The rows come from 4 hidden closed curves, with some noise, and rows from the same curve form a group. Each curve winds through 4 dimensions. The rows are also pushed far along 2 directions, which tell nothing about the answers.
In the rows, zero is written as 128.
Known rows, each followed by its group:
[135 112  83  90 171 185 158  95  78 147]  ter
[130 116 122 102 165 177 141 120  83 137]  Kip
[118 159 202 119  73  58  98 159 162 137]  zadup
[120  89  86 162 156 129 158 116 120 135]  Degig
[139 139 175 161 109 129  90 151 150  91]  zadup
[111 138 186 129  91 103  92 154 138 134]  zadup
[138 162 143 150 121  59 155 149 173 104]  zadup
[128 127  53 133 118 130 144 108 130 142]  Kip
[122 137 102 155 107 118 133 130 134 118]  Degig
[121 144 118 123 123  41 184 132 148 150]  ter
[117 118 186 131 133 184  72 145 115 105]  Degig
[144 111 108 134 150 190 109 111 125 107]  ter
[141 130 196  95 127 200  71 134  87 121]  zadup
[154 136 156 140  99  95  95 128 179 116]  Degig
[145 123 155 144 106 142  78 131 148 116]  Kip
[129 147  97 136 143  91 175 136 143 119]  Kip
[140 111 156 126 155 141 137 126 108 129]  Degig
[ 98 124 124 138 101  90 134 139 129 152]  zadup
[133 162 150 123 125 117 126 147 149 104]  Kip
[131 143 123 106 127  89 154 128 137 145]  Kip
[101 140 128 151 107  81 130 153 160 125]  Kip
[114 150 209 111 122 118 100 161 139 111]  ter
[107 125  47 170  99  70 167 121 152 147]  zadup
[148 124 175 101 161 188 117 127  86 117]  ter
[134 123 110 145 135 196 111 122  95 106]  Degig
[118 125 184 148 123  79 123 156 154 124]  Kip
[145 164 182 112  92  77 109 141 163 122]  Degig
[133 117 103 104 163 152 167 109  86 144]  ter
[119 118  54 154 114  42 194 112 145 166]  zadup
[119 167 113 124  86  57 146 136 165 137]  ter
[ 92 130  86 156 118  74 159 137 160 132]  ter
[115 159 142 119  84  86 108 139 163 130]  Degig

New rows, each followed by its group:
[100 134 112 132  90  55 150 137 142 164]  zadup
[141 122  95 144 141  67 176 114 163 136]  ter
[127 136 136 126 136 162 134 132  90 117]  Degig
[133 140  67 126 152 108 195 115 118 133]  zadup
[133 120 187 115 154 147 104 137 137 107]  ter
[119 135 154 123 131  89 143 146 138 135]  Kip
[129 123  91 145 103  77 131 116 176 139]  Degig
[154 138  80 130 128  89 161 110 153 136]  Kip
[124  66  52 159 171 182 156 100  82 146]  Kip
[148 170 220 133 121  81 107 170 178  85]  Kip
[114 121  44 163 123 112 172 115 123 135]  Degig
[138  86  85 152 144 179 121 108 103 134]  Kip
[113 132 153 135 120 148  98 149 128 115]  Kip
[142  85 151 149 156 207  89 125  95 112]  Kip
[140 126 194 143 148 220  61 150 109  76]  Kip
[127 172 134 136 110 113 124 149 153  95]  zadup
[136 111 185 153 140 142  96 142 137 102]  Degig
[108 145  83 122  97  92 143 123 144 148]  Degig
[136 111 167 130 129  90 111 129 167 132]  Degig
[135 105 173 156 132 135  98 143 136 114]  Kip
[130 131 170 131 135  72 131 140 179 119]  ter
[133 139 115 167 120  82 141 141 171 108]  Kip
[151 150 197 142 130  70 128 157 171 100]  Kip
[124  90  78 133 148  94 164 102 143 163]  Degig
[143 137  69 121 146 201 138 107  93 112]  zadup
[156 165 163 117 117 178  85 137 129  85]  zadup
[140 144 198 156 122 141  77 161 157  79]  Kip
[142 122 198 100 161 207  88 141  85 109]  Kip
[142 110 189 130 157 197  96 139  85 105]  zadup
[174 140 164 110 135 164  94 124 131 106]  Kip
[114 111 112 122 146  96 171 122 119 155]  Degig
[136  89  47 137 159 169 172  92  78 154]  zadup
[130 127  95  97 149 124 168 109 111 151]  ter
[125  94 116 152 176 187 143 123  84 114]  ter
[144 123 133 137 112 158  85 124 134 119]  Kip
[105 109  69 105 144 146 157 107  97 161]  Degig
[139 112 119 135 155 103 153 117 152 125]  ter
[125 157 102 132 128  80 165 140 154 120]  Kip
[135 113 154 121 163 142 124 124 137 115]  ter
[129 116 196 138 152 218  66 147 107  80]  ter
[119 118 109 100 137 186 113 114  93 139]  Degig
[136 132 135  96 135 172 122 119  88 137]  zadup
[121 106 139 106 175 199 124 121  89 121]  ter
[125 129 186 156 132 106 119 155 146 100]  ter
[112 150 114 158  70  55 124 142 174 133]  zadup
[150 143 147 139 116  61 140 131 175 120]  ter
[111 131  57 178 107  49 178 128 165 138]  zadup
[138 149 180 159  99 103  90 153 172  90]  ter
[138 123 129 100 158 156 147 115  93 136]  ter
[129 103  42 151 153 160 156  97 118 127]  ter
[120 174 186 127  62  87  74 160 170 114]  zadup
[106 112 112 157 132  60 168 139 146 146]  Kip
[155 103 121 133 182 171 148 116  99 115]  Kip
[153 115 188 124 159 151 100 131 145  99]  ter
[152  87 151 106 167 201  91 104 105 129]  Degig
[138 120 152 115 118  76 118 123 174 143]  Degig
[102 156  89 143  69  52 141 136 167 147]  zadup
[ 85 127  90 153 112  59 165 139 151 148]  Degig
[129 123 209 101 160 209  80 142  97  99]  ter
